The same things were measured in two ways. Each way mixes the same 10 hidden numbers, adds some noise and spreads widely along 6 directions of its own, which tell nothing about the thing.
Some things both ways: the first way, then the second way.
[-38 -30   8 -10  -3 -28  25 -60 -11  18 -11   3  30   3   1   5 -10]
[  5  30 -41  25  33  23  17  27 -17   0  38  10  -8  -2  59  15  31 -32
 -47  23   5  27  -8]

[-43 -40  11 -12  44 -24  -4   4 -40  15  19 -25  53 -21 -17 -34   6]
[ 18  -2  17   6  14   3  20 -28 -34 -25  46   9 -13 -26 -12 -31 -22 -34
  16 -25  17   3  10]

[-17 -14 -14 -38  48  32 -13  39 -11  -8 -13  37   0 -60   7 -37 -56]
[ 43   0   6 -25  -3   8   8  68   2  17 -12 -45  19  -9  -7  -8  25   8
  -4  17  -5  26 -21]

[ -5   2  46  18 -24   9   2 -32  17   4  -6  29 -15  38 -48  -6  -4]
[ 13   0 -26 -45  -8 -14  38  24   4  13 -23 -50  -8 -13 -19   4  14   1
  30  29 -42  -6 -11]

[ 13 -42 -11 -15 -14 -69   7 -68  -5  28  -3 -43  51  21  63   1  43]
[ 28 -12  28  19   9  48 -30 -72   9 -24  27  42  10   1  53   5  -7 -26
 -49 -24  16  11 -28]

[ 17 -33  60 -13 -14 -51 -22   7 -13   4 -37 -23  41  28  12 -27 -21]
[ 10 -28  11 -60 -20  12   1 -13   5 -16 -16 -55   6 -30 -67   5 -26   1
 104  27 -31   3 -12]

[-25   5 -15  28 -65  61  24  -6  47   0  -4  -3 -33   8 -18 -19  19]
[-13  -1  -2   7  24   2   5 -10  20  30  -6  -3  -7   4  41 -13  -2  16
 -31  16  10 -23 -39]

[ 18  -1 -23 -16  22  23   3 -18  22   9   6  57  31   2  13 -49  33]
[ 24 -26  29  17  21  14 -14  11 -37   1  49   1  -1 -11 -11 -33  -8 -24
  -1 -39  23   2  -3]

[ 18  24 -24  -1  16 -16 -23 -12  21   2   6  24 -23 -13  24 -22 -13]
[ -3  -4  49 -24 -30   6  17 -60  21 -16 -56 -16  -2  -7 -41 -15 -55  -5
  57   7   4   8  -2]

[ 15  33  -7  30  24 -46   0  -8  41   6   4   0 -20  13  30  35  53]
[-30   3   4  42  11  15   4 -17   9 -10  -6  36 -24  25  49  -7 -17 -14
 -15 -41  -9 -18 -29]

[-29 -26  38  -8  23  15  -1 -26  -4  34 -19  15  26   2 -33  -3  -7]
[ -2  -4  47  14  29   8  21 -21   6 -58   7  14 -38 -10  35 -17 -33   7
  44 -18 -14 -21 -25]

[-52  16  12  -5   7  19   8 -14  12  23 -10  -1 -28  -4 -29  -5   1]
[ 36  11  27 -17 -19   2  44  15  -1  28 -61 -30   4   3  -4  37   4  49
 -10  44 -15  39  -2]

[ -3  20   5  -6  72  23 -36 -12   1  35  -4  49 -14 -27 -23 -32 -39]
[ -1   1  26  -4  -4  -7  21 -18 -17  10 -38  21 -27  31 -21  -8  -7  -5
 -52 -13   9  -2   9]

[ 19  72 -59   3   0 -15  -7  40 -15  28  35  39 -17 -45  58 -12  19]
[ 46  -1  73  46  -1  31  30  11  -3 -29 -45   6  25   6 -32   6  -9 -15
  -6   2  10  57 -23]

[-42  23   8 -19  40  37 -13  34   6 -18  -2 -32 -44 -34  -5 -28  36]
[ 30 -42 -15 -13  33 -10  13   8   8 -12   2 -15 -16  -1  38 -56 -15  15
  14  31  33 -19 -21]

[ -5 -13  -5  16  36   3 -11  21  -5  -1   8  17  29 -37  14 -20 -19]
[ 10 -10  -4  -9  35   7   5  18 -42   2  53 -56   2 -42 -16   2   0 -16
  42  10 -35   7 -18]

[ -5 -43  34 -39  56  -1 -18 -56  29  20   1  56  -4  21 -69   8 -27]
[ 11  29   6 -55 -43 -10  44  14  -5  29 -28  16 -34  10 -19  28  27  21
  -1 -19 -35  -6  18]

[ 24 -22 -27 -38   6   2  -6  33  28 -32  -6  -1 -13   2  32 -26  27]
[ 35 -27  20 -25   1  39 -29  -1   7   6  22  -5  16 -17  -3 -24  -8   7
  30  16  41   9 -24]

[-18   1  56 -31  39 -10 -39 -31 -27  36  -5  -4   8 -18  -7 -34 -29]
[ 52 -44  -2 -14  19 -16  40 -16  11 -44  15 -43   2 -30  17 -55 -19 -16
  39  36 -17 -17 -34]

[  4  -2 -15  29 -68  -7 -13  28  23  22   4  -2  -5   5 -14  16  -6]
[-41  16  30  16  26  42  -4 -12 -41  23  68  15 -22 -10 -16  38  -7 -26
  13  25  27  -8  15]

[-15  53  12  44 -23  -7  34  41  68 -34  -4 -16 -42  -4  43 -10  43]
[-60 -16  24  51 -10  12  10 -54   3 -10 -32  13 -20  20  -3  -3 -75 -19
  67  -4  22 -19  -1]

[  0   5   3  36 -19  -2  -3 -10   0 -12   3  14  -6   0   4 -37 -26]
[-19   5 -20 -12  22  18   4 -28 -37  28   1 -16   3   1 -42  32   0 -37
 -24  53  18  22  23]

[  8 -19   8 -11  45  -7  -7   0 -17  40   5  27  24 -17   4 -32 -33]
[ 18  -1 -16  13  28   4  15  12 -52  22  21  10  -6   2 -29  26  20 -21
 -33   0   7  20   6]

[ 37 -28  19  21  58  -8  -3 -55  -8  58 -18  46  29  25   3 -17 -43]
[ -4   1 -23  12  34   2   0 -32 -22  -7  -6  19 -15   2  10   6   2 -22
 -41 -26  -5   7 -18]

[-31 -20  -4   7  51 -17 -24   5 -11  -9 -11   3  39 -24 -15 -41 -26]
[  1  26  50 -19  -8  16  12  -2 -20  36 -31  -9  -2   2 -41  32  14   8
 -44 -18 -24  23  -2]

[ -5 -11  29   4  68 -47 -41 -41 -26  27  -3  -6  13 -14   0  -4 -32]
[ 27 -11 -17  -7  37   8  18 -21 -31 -19  46 -17  -6 -26   4   9   4 -26
  -6  38   0  11  -1]

Other things, the second way, with their names:
K466: [ -7 -35 -34  -3  62 -29  38 -13 -17  31  33 -23 -25 -15   3 -24   2  16
   9  57   7 -53 -40]
K168: [ 90 -19   5  -2  -7  13  25 -29  -8  19  32  -7  31 -49  14  11  -4  20
  26  25  23  33 -20]
K642: [ 29 -15  53 -12  18  11 -10 -46 -25 -43  11  11 -14 -23 -26 -27 -43  -8
  26 -30  28   7  10]
K698: [-33  19 -21  39  37  24  12   9 -42  10 -33  23 -23  34 -11  41   7 -17
 -42   6   4  39   0]
K624: [ 20   1  -9 -15  -7   5  19  19 -23  29  -9  10 -12   7 -10  -3  13   8
  -9 -18   4  13   3]
K711: [ 13 -28 -11 -30  16  18 -29  -5  21   3  -2 -57  23 -31  26 -25  -3   1
  20 -10 -35  -4 -63]
K918: [-28   6 -16  44  67  12 -10  11   9 -30  25  -6  -8 -20  36 -34  -8 -37
   7 -32 -10 -12 -66]
K290: [  2  19  -8  24 -21 -23  51   9 -11  62 -16   9  -5  29  36 -15  20 -14
 -82 -19  -5   2   6]
K877: [ 32  -5   5 -49 -32 -15  -8  24 -41  64 -52 -34  12  18 -67   8   4  17
 -36 -18  17  31  33]
K911: [-38  -5 -29 -30  13  22   3  -3 -22  18  -5 -29 -18   0 -38  23   5 -18
  27  24 -41  -4  -9]
K404: [-13  -1  -1 -33 -17 -19  26 -27  46  -7 -48 -17 -14  10   8 -50 -14 -12
   3  -1 -18 -33 -25]
K888: [ 11  -8  19 -78 -44  14  -4 -58  21  -9 -40   5 -16   5 -23  24 -22  18
  36  19  -6  -8  17]
K718: [ -6  12 -42  13  -4 -11  28  -9   1  30  -8  31 -11  30  22 -19  19 -36
 -64 -11  23  -6   7]
K980: [-25 -11 -21 -10  30  -5   4  -8 -30  -1  26   1 -41   0   8 -18  -9  -9
  12 -19  -9 -29   0]
K221: [-27  19  18  10  25  14   9  -3   5  17 -33   6 -17  26  22   5  -6  14
 -48  31  23   4 -11]
K977: [ 24  -7 -35 -34 -26  15  -1  33 -11 -27 -17 -47   5 -18 -21   6 -13 -24
  79  -7 -37  34  12]
K713: [ -8  -9  57   0  -8  33 -19 -40  -1   7  -6  -5   3  -3 -12   3 -40  -3
  17   3  23   3  -2]
K600: [-17  16  30 -39  -1 -18  38 -22  15 -29 -56  -5 -34  -1 -55 -17 -20  -5
  29 -19 -33 -17 -15]
K120: [ 11  -5  15 -54  -4 -30  41 -12  26   9   4 -56  -3 -24 -20 -60   3 -15
   2  21 -20 -33 -18]
K735: [-19 -11 -25  23  31  11  23 -40  15   5 -24  18 -17  18  43  25 -16  12
  -9  78  29  -8 -26]
K833: [  9  11 -12 -21   4   3  -4  14 -23  51  16  20 -13   5 -13  35  39  15
 -44 -12  -1 -11  -9]
K881: [-26   2  15  56  57  25  24 -16  -5 -27  17  13 -27  -4  38   6 -19  -7
  18  27   2  -1 -38]
K92: [-20 -28   0  14   0  28 -18  26 -36  -3  -4 -32 -13  22  21 -23 -28  -9
  33  -9 -10  12  13]
K714: [ 30 -26 -54 -15  -8 -46  33  -3  13  34 -31 -63  14 -27   9 -17  -6  24
  41  -2 -46 -13 -46]
K401: [ 11   7 -19  13  -8  28  -6  12  11   2  -8  -5  16   1  27  -3   2 -26
   7   5  16  28 -11]
K280: [  5 -16 -33 -18  -7 -11   9  -9 -50  29  -1   8 -30  11 -11   2 -21   8
  22   2  44   5  49]
K450: [ -3  -4 -16 -16  25   1  41  -4 -16  11  -9 -12 -31  -3  -2  33   7  22
  19  56 -28  -2 -18]
K188: [ -7  15  29 -15   3  27  -1 -51  32 -28 -76 -28  13 -11   1   8 -33  -7
   4  15 -15  36 -34]
K115: [ 10  12   8  -6 -23   2  16 -17   0  35 -16  -8  17   9  -6  -7  -7 -23
 -34  13  39  12  18]
K671: [ 50  -9 -14 -24 -14  -4  16  66 -14  33  -3 -36   1   3  26 -17  29  28
 -15 -13 -23  11  -5]
K419: [ 30 -21  11 -46 -57  23 -14  -9  25  31   4 -23  21   7  12  -2   6  -3
   4   8  -4  -8  -4]
K674: [-26   3 -11  16  18  -4  20 -10 -16  12   6 -22   3 -11 -48   0  -9 -50
  18  13   8   0  -5]
K127: [ 34 -32  28 -28   1   1  26 -14   9   1   4 -71  33 -38 -46 -29 -12 -21
  35  42 -22   2 -34]
K645: [ 16 -13  32 -54 -51  43 -25  17 -22  25  22 -36   5  -7 -18   2 -22   3
  58  21  25  20  53]
K480: [ -4  12  -2 -10 -30  25   0  -8 -11  20 -43  29 -12  32  -7  24  -5   3
 -12  -3  27  29  26]
K965: [  2 -18  14   2  -9  31  -9 -21 -26  21  44  -6   4  -7 -11 -13 -35 -23
  35  38  66   7  38]
K241: [ -6 -15 -17 -57  -4   3 -20 -10 -16  12 -27 -33   1   2 -46 -12 -29 -10
  29  27  34  11  31]
K54: [-14 -12   9 -79 -40  -3  -9 -43   3   5   4 -30 -22  -9 -37 -32 -35 -13
  54  -7   2 -29  35]
K734: [ 64  -5  30   2  33  -1  45 -11  -4  -3  16  37 -28  -2  57  -1  26  41
 -68  26  12  -7 -30]
K227: [  9 -14  -4 -59 -19 -12  -6 -14  -4  34   0 -61   4 -15  -6 -46  -9  -7
 -14  -4  -6 -14   8]
K61: [-77   8 -64 -19  15 -31   5 -31  -3 -23  -5  -7 -50  14  -5 -45 -21 -69
  13 -56 -33 -54   7]
K890: [-37  -3 -46 -35  46  20 -25 -14 -40  -1   2 -20 -28   2 -18  18   5 -21
  -9  12 -20   7   2]
K966: [-32 -40  26 -20  17   2  11   3  -9 -34 -25 -60 -16  -6 -63 -29 -49 -11
  96  25 -29 -20 -13]
K649: [  0   2  -9   8  42  19  11 -25 -21 -25  27   7 -20 -25  16  13 -11 -11
  24   5  -3  10 -21]
K4: [ 25  10  -6 -25 -33   5  16  22  11   2 -32 -34  13 -10 -11  -3   8 -15
  19 -15 -33  30  -6]
K301: [-16  33  13 -10  -6  28  31 -16  16  13 -21 -13  -5 -14   1  57  10   7
  14  30 -51  17 -30]
K979: [  6  16   0 -27 -11  37  25  19 -20  10  19 -40   9 -24 -45  57   9 -26
  57  76 -15  42  24]
K471: [-73   0 -37  25  64  23  -8 -17 -24 -19 -13 -40 -14  -5  -8  17 -46 -35
  48  58  15  15   0]
K216: [  4  33 -43 -18 -13 -13  55 -27   0 -19 -25  20 -29  11  16 -20  -3 -41
 -15  10   8  19  31]
K333: [ 21 -17 -10  20  53  19  11  15 -20   5  17 -38  14 -23   6 -12  -5  -8
   8  49  14  28 -32]
K721: [-29 -27 -66 -17  33   7 -23 -34 -31  -7  30 -40  -4 -12  -9 -33 -40 -59
  37  35  39  -2  26]
K956: [-26  28 -14   5  28  17  35  -4 -24  14 -42   9 -28  31  14  41  21  -2
 -66  48 -11  29   5]
K620: [ 47  -8 -15  10 -20  -1  25  42  -4  35 -22 -29  19   3  25  17  25  17
 -15   1 -30  32 -18]
K62: [-32  16 -61 -19  19  -2  10 -12  10 -34  10 -12 -35   3  59 -35  -4 -47
  -1   4 -14 -12   7]
K339: [ -8  16  25  19  -4  13  30   4 -10  26 -19  11  -2  12 -17  27   6 -10
 -19  -3  -9  14 -10]
K166: [-22  -1 -51 -35 -25 -23  17   2 -25  41 -22 -54 -12   1 -13 -14 -18  -7
  31   1 -12   4  35]
K116: [ 32  35  38  -3 -30  -3  55  31  12  -6 -22  -1  -1   5  -6  -6  23 -25
 -31 -19 -26  22   1]
K976: [ 19  -9  32 -24 -11  13 -16 -14  -7 -21 -52  -9  -4   7 -16   1 -31  12
   9 -21   8  20   5]
K547: [ 53   5  29 -19  -7  33  10   4  -2 -43  18 -41  30 -48 -28   9 -15 -34
  62  17  -3  49  -1]
K705: [ -8  27  29 -15 -31  29 -14   4  -2  18 -26 -15  12  21  -6   8  -4 -32
 -37 -11  12  29  28]
K520: [-32 -14 -23 -27  57   6  -5 -40 -58 -12  31 -25 -24 -10 -61  -3 -20 -52
  10  41  20  -1  34]
K594: [ 28 -20  28 -27 -30  10 -17  -8  14 -21 -36 -29  10   8  20 -10 -20  -1
   0  -9 -11   6   0]
K119: [ 37  -9  -1 -25 -32  -5  28  -6 -16   4 -45 -40  15   3 -42 -14 -21 -23
  11  13   0  47  31]
K398: [-11  -9 -44 -79 -26 -28  18 -68   6   7 -51 -46 -17  -7 -22 -18 -37  -8
  35  28  -8  -6  30]
K93: [-35   1   7  -6  12  30 -10 -36   2 -13  16  15 -24   6  21 -19 -36 -28
  12  22  51 -15  19]
K826: [ -1  37  12   7  18  30   9  38 -25  44 -16  -1  -1  14  14  44  44   9
 -74   6 -17  38 -13]
K950: [ 15 -15  19 -69  -6  21  -6  -8   2  10  -6 -65   4 -23 -16   7  -3  22
  29  47 -29   7 -13]
K503: [ 25   5   4 -54 -15 -24  40 -39  35 -25 -17 -41  -2 -24  12 -54 -17 -21
   9  14 -12 -13  -6]
K475: [ 22  15 -32 -27  10  -7  59 -10  -4 -25 -11 -50  -5 -34   0   9   8 -22
  36  33 -72  30 -16]
K661: [-31  11  28  28  23  15  51 -20  11 -41 -11  33 -43  14   8   1 -19 -20
  17  32  -4 -13 -16]
K254: [ -8  15 -56  -8   8  14  -8  24 -32  39 -19  11 -15  22   2  11  24  -7
 -34 -14  12  29  10]
K730: [ 25  42 -11 -15 -37   9  25 -13  15  49 -60  -6  24   0   3  68  26  16
 -30  15 -18  54 -14]
K321: [ -9  -5 -20 -50 -21  15 -39 -47  18   6   8   4  -5  -2  12 -38 -23 -30
   4 -25  37 -19  19]
K433: [ 40  -7 -37 -27   1   9   8  23  23 -18 -30 -24   9   0  36 -19   5  -3
   2  38  16  28  -9]
K963: [-26  -7 -16  22  22  21  16  22 -30 -32  46 -17 -28   6  15 -29 -19 -54
  33  26  14   4  32]
K494: [ 28  -8  -8 -18 -16  -3  15 -28   2   5   8   6   6   7   4 -28   9 -39
 -52  -5  18   1   8]
K750: [ -4  15 -22 -93  -3 -20  10 -11  31   5 -82 -41 -15   8 -19 -22  15   6
 -33  12 -35   0 -19]
K643: [  0   7 -46  -9  -2  -4  14  -4  25 -12 -15 -12 -13  -7  41 -18 -15  -9
  37   1   0  -1 -15]
K33: [ -6   5  13  22  53  26   7  22 -20  -5  17 -10 -13  -5  17  33  18  -2
 -30  16 -30   5 -37]
K678: [ 37 -20 -27 -47  -7 -17  -2 -36  15  51  -6 -52  31 -39   7 -12  -5  22
   9  15  -3  -8 -33]
K532: [ -1 -23  -6 -31 -20  21 -19 -33  -7 -16   1 -10  -1  -6 -28 -22 -47 -32
  72  10  43   9  35]
K763: [ -1  -6  35 -21 -26  24  -5  18   4  22 -27 -35   9  16  -9  -5  -1  -4
 -15  14  -8  12   4]
K792: [-18   6 -52 -63 -60 -25  18 -31  21  29 -35 -18 -11  16 -10 -14   8 -29
  -9 -26 -39 -23  13]
K659: [ -8  17   8  29  13  28  10  34 -15  21   9  19  -8  33  23 -11  25 -29
 -79  -1  23  11   0]

Some of these things the first way, each followed by its name:
[ 31 -10 -45   6  12  35  32  42   8  28  15  54 -24   7  -4   9   7] | K254
[  2 -34  -3   5 -28  10  21 -20  37 -15   8  40  -1   4  -7  -2 -36] | K301
[  6   4 -17   6  -1 -31  24   7   5  -2  -6  -1 -12  -8  45  16   2] | K401
[-25  -6  16  35 -31   7  13 -13  -2 -11 -10   2  34   8  -4 -20  19] | K33
[-63 -13  -1 -27  18  39 -21  27 -25  42  39 -51 -32 -40 -53   0  32] | K734
[ 14  21 -22 -36  -7  44  -2 -20  49  31 -10  23 -76 -52  57 -22 -69] | K735
[-13  20 -14 -32   1 -25 -15 -25  37  -4 -18  -6 -21  -6  32 -22   9] | K965
[ 17 -13  38  -7  60 -47 -29  36 -21  20 -38  -8 -12   8   2  15 -43] | K532
[ -2  22   7 -23  60  32 -48 -39  64 -14  -5  13 -46 -34   6 -77 -36] | K466
[  8  -2   7   7  50  12 -11 -12  29 -11   2  28  -3   1  -8 -13  23] | K980
[-19   7 -47  17 -18  19  25 -32  22  -8   8  44   9   2  -3 -12  26] | K826
[-17 -17  14  -8  53  23   2  29   1  10  16  25 -29 -32 -23 -19 -55] | K718
[-17 -27  19  54  15 -19  19  28 -24 -16 -25 -25  57  -6  20 -23  -5] | K918
[ 12  19  -5  31  -6 -20 -16   6  -1  12   5  12   2 -36  33 -36 -55] | K674
[-30  -2  22  34  -7  -4  -4  27   6 -31 -19 -28 -25  16 -29  12  14] | K93
[-25   0   5  29 -12 -11   4 -18 -18  19 -31  20  20   7 -14  15 -26] | K705
[-16  30   6   7  -1 -32 -40  24 -12  24 -33 -16   6 -15   7   9  -8] | K763
[-31   6  36  54   8 -33  11 -53  -1 -40  -3  -5  -7  33 -27  39  45] | K62
[-46  17 -11 -15  50  11 -18   3   9  74   6  13 -22 -46 -27  -2 -43] | K290
[ -9  12  32 -21  47  -2 -21 -20  -5  24 -35  75   8 -10 -17   2 -58] | K963
[ -2  17  28  60  54   7 -20  25  10 -20  16 -10 -76  -1 -43  22  -6] | K398
[-19   8   5  29  51  25  -2  91 -11 -25  -7   7 -24 -18 -18 -27 -13] | K333
[-12  -5  -9  10  65 -41 -15 -49  58 -47  -2 -55 -29 -12  46 -39  22] | K678
[-44 -11  57 -26  29 -49 -25 -30   8   0 -28 -50  14   1  -1 -31 -11] | K450
[ 12 -48  48  19   7  -3   0 -40 -22  32 -20  29  65  -5   0 -29 -71] | K61
[-37 -23  53 -31  48  13  10 -35   9  30 -47  30  25  39 -57 -13  11] | K671
[  9  -9  31  20  37  -8 -43   1 -25  29  -4  33   9   2 -51 -12 -48] | K600
[-25 -30  -6  30 -64  54   6   0 -33 -21  15  -3   8  -3 -41 -32   2] | K750
[-45  15  19  48  -3  35  18  25  -6 -19   6  21 -30   9 -55   5   7] | K956
[-26  -6 -17 -17   5  21  -1 -27  12  20  -4  26 -11 -29  -1 -35 -54] | K115
[  4 -30  21  -3 -18 -13  11 -34  29 -24  30   6  -3   1   2 -12   2] | K792
[ 33   9 -24 -22 -40 -41 -32   9  -7  46  12  41 -21 -33  25  32 -75] | K979
[-38  20  35  48 -21 -10 -56   9 -12 -11  17 -33 -18   3 -74 -12  11] | K120
[  9 -32  24 -23 -10 -37  27  -3 -36  35  -8  15  51  -5  39  12 -15] | K977
[-47  29  -4   4   4 -32 -16   7 -14  -8 -11 -15  15 -17   3 -12  29] | K659
[-26 -34  69 -13  31  19   9  18 -17 103 -47 -13  -8  46 -82  12 -24] | K280
[  6  45 -18  30 -25 -34  -7 -76  19  -7  42   3 -20  22  14  -6  78] | K494
[ -9 -25   7  15   9 -11   1 -17  35 -33  11 -29   3  13  -6 -22  40] | K833
[ 27 -20  60   0   1 -24 -22  -7  34  20 -31   9 -28  54 -30  30 -16] | K419
[-49 -18  25   6 -35  30  28 -19 -21  13  28  55  25   8 -74  -6  -6] | K116
[ 11  -7   8   8   3  31 -19  20 -24  41 -34  17 -14  -8 -14 -16 -61] | K241
[  8   5   7  14  16  43 -24  44   6  10  12  32 -47 -31 -28  -4 -54] | K404
